The rows come from 4 hidden closed curves, with some noise, and rows from the same curve form a group. Each curve winds through 8 dimensions. The rows are also pushed far along 5 directions, which tell nothing about the answers.
Known rows, each followed by its group:
[ 12  11  22   6  -9 -12  -1  -1  -6  24  -3  -4  -7 -10   7   2  -4  22]
(0)
[ 12   2  20 -16  -5 -18  -7  10  -4   3   8   8   1   8  -2  15   0   5]
(1)
[  1   8   1   4 -14 -10  12 -15  -9  -2  -1  12 -10  21  13  17 -21 -22]
(2)
[  3  -6  18   0 -15   0   5  -1  19   2  12   4   5   3   3  11 -14  -2]
(3)
[ -4   3  -7  -5  -9 -14  19 -33  -6  -4 -16  17 -17  -3   6  -2 -12  -5]
(3)
[  2  10 -15  13   6  11   5 -20 -13  13 -26  -3  -4  -8   4 -22  10  13]
(0)
[ -1  -3   0   4   2   1  13  -3  -1   1  -1   0  -8 -13   2 -13  -7  -6]
(3)
[  9   3   3   8  11   5 -11  26 -12   8   6 -10   9   9   1   5  13   1]
(2)
[  3   3  -4  15  -9  12  10   2  10  -4  -4  11  -6   6   6   7 -15 -19]
(3)
[ -2  -4  -9  -2   3   1   0  -2   4  -5 -13   0   0 -16  -7 -19   2  -2]
(2)
[  1 -11   3  -1 -16  11   7   3  13 -17   3   2 -14   8   5  13  -7  -7]
(3)
[ -8  11  -8  14   6   3 -11   3   4   9  -5  -1  -5  13  -2  14   6  -5]
(3)
[-5 -5  1  5  0 -1  6 -9  9  8  0 -3 -8 -2  0 -4  1 14]
(0)
[-10 -11 -12  -4  -5  12   8 -22  14 -11  -7   0  -7 -11  -2 -21 -14   1]
(0)
[ -5  -3  -9   9  -5   6  11   5   8  -5  -3   2 -12   1  -7  -2  -7 -10]
(1)
[ -2 -14  22  -3 -18   0   6  10  27  -5  17  -2   4 -16  -1   9 -17  10]
(0)
[ -5  -8 -20  10   2  17  -5   5   4 -21  -6   7   6   5   6  -4  -5 -27]
(0)
[ -8 -12 -15  17  -4  17   4  25  16 -15   0  -4   8  -1  -4   2   0 -13]
(1)
[ 10 -17  16  -8  -3 -12  15  14  10 -16  20   9  12  -7   7  12   5  -1]
(2)
[ -1   8   1 -20  10 -23  -5 -15  -8   6  -6  -1   3   2  -1  -3   9  11]
(1)
[  0   1  14   3 -15  -8   5  -5  10   5   6  -1 -17   5   8  11 -13   7]
(0)
[ -3  -3   2   2  -8   7   7   9  22 -10   6  -3  -9  -5   2   7  -7  -5]
(0)
[-7 -3  7  9 -8  3  3 -6 12  7  8 -4  0  0  3 11 -2 13]
(1)
[  1 -13   8   8   1  12   1  20   9   6   5 -10   5   0  -7   0   2  -2]
(2)
[ -5 -13   5  -8 -16  -4  17 -36   2   3 -14   3  -7 -24  -2 -22 -11  16]
(3)
[ -1  -1   8  -2  -9   4  -1 -12  -1  12  -4  -2   7 -11  -6  -8  -6  15]
(3)
[  4 -11   9  -5  -9   1   7  10  14 -14  10   0  -9   2   3  11  -2   3]
(3)
[  5   5  -6   6   1   9  -7  13   5  -7   0   2  -4  10   3   1  -6 -13]
(0)
[  1   5 -13  -6  20 -24 -15  20  -9  -9  -4  -3  18  -5   1  -3  19  -1]
(1)
[  0   4 -15 -16   2  -1  14 -22   2  -6 -22   1  -5  -6  -1 -23  -2   8]
(1)
[ -1   2  -8   1  -9  -3  10  -3   7 -18  -3   8  -2   3  10   5  -8 -17]
(2)
[  3   2 -19   8   4  14   6  -9  -4  -7 -18   4 -12   2   2 -14   7  -5]
(2)
[ -1  10 -11  18  -7   6  -5  -1 -13   5 -14   0   1   4   8   2   0  -2]
(2)
[ -2  12  -2  -2   8 -15   5 -17  -2   7  -8   1  -6  -4   5   1   8  10]
(0)
[ -1  -6  11  -5  -5  -6   7  -1   2   9   3  -4  -1 -14 -11  -9 -10   9]
(2)
[ -7   0 -15 -11  21  -8  -6   6   2 -16   1  -7   5 -15  -4 -14  11  -7]
(3)
[  0  -5 -10 -10   3  -3  28 -21   9 -16  -6   1  -5  -3  10 -16  -4 -12]
(2)
[  6  13   3  -1   6 -16  -9  14  -6   0   3  12   3   9   1  18   3  -7]
(3)
[  7   2  11   7 -10  10  -5  12  -1  12   0   1  -9  17  -3  16  -2   2]
(1)
[ -2   4  -6 -14  14 -14  -8  11  -6  -9   8   0  10   5  -8   0   2 -12]
(2)
[  1  -3  12  -9  -5 -16   5   4   3  -1  11   3   0   1  -4   7 -12  -5]
(2)
[  1  10   0   9   4  11 -13  -4  -8  18 -10  -4   6 -10  -3 -10   3  17]
(1)
[  6  -2  16   6 -10  -1   8  12   0  11   7  -7   2 -14   0   1  -5  18]
(2)
[  0   6  -8 -14   8   0 -11   3  -4  -5  -8   1   4   6  -9   0  10  -7]
(1)
[  4  -4  16  14  -7  -6  -9  27  -2  16  11  -3   3  -6 -10  11   4  18]
(1)
[  6   1  13  -9   1 -19  -2   0   6  -3   7   2 -11   2  10   9  -2   0]
(0)
[  6   2  10   1   7  -1   3   6  -2  11   4  -7   2 -18  -2 -15  -1   5]
(3)
[  3  12  11   5   7 -12  -8   7 -18  22   3  -3  -6  -1  -2   8   6  11]
(3)
[ -6   1 -16  18  -9  15   5 -15  -9   3 -11   6 -11  17   3   2  -1  -2]
(2)
[  4   6  -2 -14  -3  -6  10  -3  13 -11  -8   1  -7   7   9   4  -6  -6]
(1)
[  2   9   4  10 -15   5  11  -9   5   8  -7   5 -13   1   4   2 -19  -7]
(0)
[  3  13  -3   8  -8   3   6 -16 -19   9 -14   1  -6  -4   7  -4  -4   5]
(2)
[ -2  -1 -10  -2  16   2 -10   1  -4   2  -8  -4  -2  -8  -9 -21   8   0]
(0)
[ -8   3  -4   8 -14  23   5  -9  14   0  -5   1   2   1  -1   6 -12  -4]
(0)
[ 4  3  6  8  5  8 -8 20  1  6  7 -8  3 -4 -1  1 -1 -8]
(3)
[  0 -10   7 -21   4 -10  13   4  20 -22  18  -5   5 -19   0 -10  -8  -7]
(3)
[ -2 -13  -8  -4   0   8   3  -5   2 -15  -3   3   1  -1   1 -11   0 -12]
(3)
[ 10  -6  16  -9   4  -3   1  22  21 -12  18   3   4  -6   6   8  -4  -8]
(1)
[  7  -3   5  10  -9  14  12  -4   7   8  -7  -4  -7 -11   7 -11  -2  17]
(0)
[  4  12   5   7  -9   3  -3  -8 -13  23 -13   0 -14  18   0   6  -2  13]
(1)
[  2   8  10  -4 -14 -23   7 -29 -10   4  -5  12  -2   5  21  13 -12  -1]
(0)
[ 11  -1  15   0  -3  -5  -7   4 -11  17  -2  -3   4  -3   1  -3   9  26]
(1)
[ -4  -6  13   5 -11   8   2   4   0  14   9  -7  -3   4 -10   4 -12   5]
(2)
[ -2   8 -26  -7  17 -21   0 -15 -16 -15 -15   9   5  -1   5 -15  10 -12]
(1)

New rows, each followed by its group:
[ -8   8   0   6   1 -16   1 -13  -2  15  -4   0  -5   0  -1   5  -2   9]
(0)
[  5   5  16  -8   6 -10 -14  21   5  11  11  -3  23 -11  -9   6   9  20]
(0)
[  3 -12  -7 -14   1   4  13  14  25 -29   1   1  11  -4   5  -5  -1  -8]
(1)
[ -6 -19  11  10 -13   9  11   5  16   6   8  -1  -2  -6 -10   5  -2  14]
(2)
[ -1   5 -15 -11   6 -16   4 -14  -6 -14 -14   8   7  -6   8 -12  -4 -16]
(1)
[  3  -6   9   2  -7  -7   3   5   6  -1   5  -1 -14   6   7  15   2  10]
(3)
[  5   2   5   7  -8   6   3  13  14  -7   5   8  -6  10   5  14 -16 -23]
(0)
[ 14   8  22 -14  -3 -22   1   6   6   1   7   4  -3   4  14  15  -7   2]
(1)
[-11   0  -5   0  -1  -1   4  -1   9 -10   4  -3 -11   3   0   9  -5 -11]
(3)
[  3  -1  13  -1  -3  -9  -3  -7   0  12   0  -4 -13  -5   4  -2  -2  13]
(0)
[ -7 -10 -18  13   8  14  -8  10  -3  -5  -7   5   8   7 -11  -2  10 -11]
(2)
[ -3  -9  -2   1   0  11  13   0  24 -13   3   0  -7  -4   3   0   0  -2]
(0)
[ 13   1  18  -2  -6  -1   2   3   3  13  -3   1  -4 -16  -2  -5   1  19]
(3)
[  7   5 -11   2   6  10   8  -1   3  -6 -14   0   0 -14   5 -15   6  -1]
(0)
[  9  -8  17 -14  -3 -32  18 -17  -6   4   6   1  12 -18  14  -9   4  21]
(2)
[ -1   2   3  -7   0   2  12 -21  -6  12  -6  -6 -12  -3  -4 -14  -3   9]
(2)
[  8  -7  12 -10   3  -7   7   6  14  -4  10   8   3  -5  -3  -6 -10  -8]
(0)
[  3   3  -4   2  -3   6   3   0  -8  -3  -7   4   2 -10  -1  -7  -3  -8]
(2)
[ -7  -1 -10  15  -2   5  -1   2  -7  12 -12  -7   2 -12 -10 -13   4  16]
(1)
[ -2 -14   5  21 -20  23   9   4  17   7  -7  -2 -15  -1  -5   1 -13  -1]
(2)
[  8 -12  12   8  -5   5   2  28  16  -2   5   2   3 -21  -3  -1   0   5]
(3)
[  6   8   0 -18  16 -20   0  -5  -9  -7   0   6  -5  -5   3  -5   5 -13]
(3)
[ 10   5   0   1   5   3   3   7   3  -1  -7  -2   3 -14   5  -9   7   6]
(0)
[  4   0  12  -9   2 -14  -2   6  -1   8   3   2   7 -14  -6  -9  -7   6]
(1)
[ -5   8   4   1 -11   1  -4 -19   0  12  -7  -3   0  -5   2   0  -8  18]
(0)
[  6  -6  16 -15   7  -3  -1  14   6  -1  10  -7   2 -23  -8 -10   4   6]
(3)
[  6  -4   2 -17   7 -10  -2  18   5 -21   9   9   9 -12  -6   0   0 -19]
(2)
[  8   9  -1  -5   4  -7   0   6   2  -4  -4   1   1 -13   2 -10  -1   0]
(0)
[ -7 -15 -10  15 -15  20  14 -17   0   1 -10   7  -9   5  -5  -9  -9  -3]
(2)
[-4 -8  4 11 -7  4  1  4 -9  9  3 -6 -2 -4 -1 -1 -3  7]
(3)
[ 15   8   9 -12   2 -14   5 -11  -3   2  -6   9  -2 -10   7 -10  -1   4]
(3)
[  4  -4   0   9  -7   6   8   5  10  -2  -4   0 -12   2   3   1  -1   1]
(2)
[ -4  -2 -10  -4  -3  -5  12 -12   0 -12 -11  14  -9  -6   0  -2  -5  -9]
(3)
[ -2   1  -9   9 -12  14   8 -21  -5  10 -21  -2  -5   3   4 -12  -3  15]
(1)
[  3 -13  29   3 -16  11   1  20  28  11  20  -5  10 -10 -10  10  -7  16]
(3)
[ -4   9  -3  22   0  22   4  -8 -13  28 -11 -12  -6 -11  -7 -19  -3  11]
(3)
[ 1 -1 -1  9  3  4 -2 15 -2 -2  6  2  8  8  2 18 14  0]
(2)
[  8   1  13  -1  -7   4 -11  18  -3   9   3   2   1   9  -7  12   1   6]
(1)
[ 6  2 -6  1 11  2 -7 31 -2 -9  6 -4 15 -9 -5 -2  9 -5]
(2)
[  3  -5  13 -16   7 -11 -12  20   1  -8  15  -9   4 -11  -5   4   6   1]
(3)
[-9 16 -7 22  4 21 -9  1  5 20 -6 -9 -2 11 -8  5  2  2]
(3)
[  4  -2   9 -13   7  -4   3   4  11   1   4   1  16 -21  -8  -9   2   9]
(0)
[-2 -5 -3  0 -6 -4  1 -8 -2 -6 -3  2  5 -7  7 -9 -7  2]
(0)
[  2  16 -11  20  -2  24 -15  14  -2   1 -11   8  -7  26   2  24   0 -24]
(3)
[ -4   5  -9   9 -17  12   8 -13   4   1 -16   0  -2  16  10   8 -11   2]
(1)
[ -3   8  12   1   7 -11 -17  10  -1  22   7 -10   7  -7 -10   9  13  30]
(1)
[ 2  0 -3  0 -4 10  0 18 10 -3 -2 -1 -1 12 -4  7 -1 -1]
(1)
[ -3 -12   9  -7 -15  -2   5   3  13 -13   8  10  -1   2  -1  17 -11  -9]
(3)
[ 15 -16  23  -4  -5 -13   2  15   3   4  10   4  -3 -10  -2   0   4  15]
(2)
[ -3  -6 -23   7  13   8   4   1  -1  -6 -12   0   7 -10  -5 -29   9  -3]
(0)
[  7   1  10 -19   8 -21 -15   8  -6   0   4   0  12   2  -1   8  14   8]
(1)
[ -7  -5 -14  13 -12  31   5  -1  11   2 -19 -10   5  -4  -4 -11  -3  13]
(1)
[  2  23  -1  23  -6   8 -17  -5 -21  35 -18 -11 -10   8   0  -1   0  21]
(0)
[ -1  10  -3 -19   2 -28   1 -43 -10  -5 -10  13 -10   8  17  -2 -11  -5]
(0)
[ -8  12 -22   8  15   6  -9 -22 -18  14 -24   0  -8   6  -5 -16   6  -9]
(0)
[  1  -2  -6  -4   9  -2   4   7   1 -14   5   5  11   0   2   8  14  -8]
(2)
[  1 -25  -6  -4   3  19   7  17  20 -20   0 -12   3 -33  -8 -29   8  10]
(3)
[ -5   3  -3  13  -3  20  -2 -11 -17  25 -11 -10  -8   6 -10 -10  -3   6]
(2)
[ -7   7   7   4 -10  -1   7 -19   4  14  -4  -4 -17   1   0  10  -3  11]
(1)
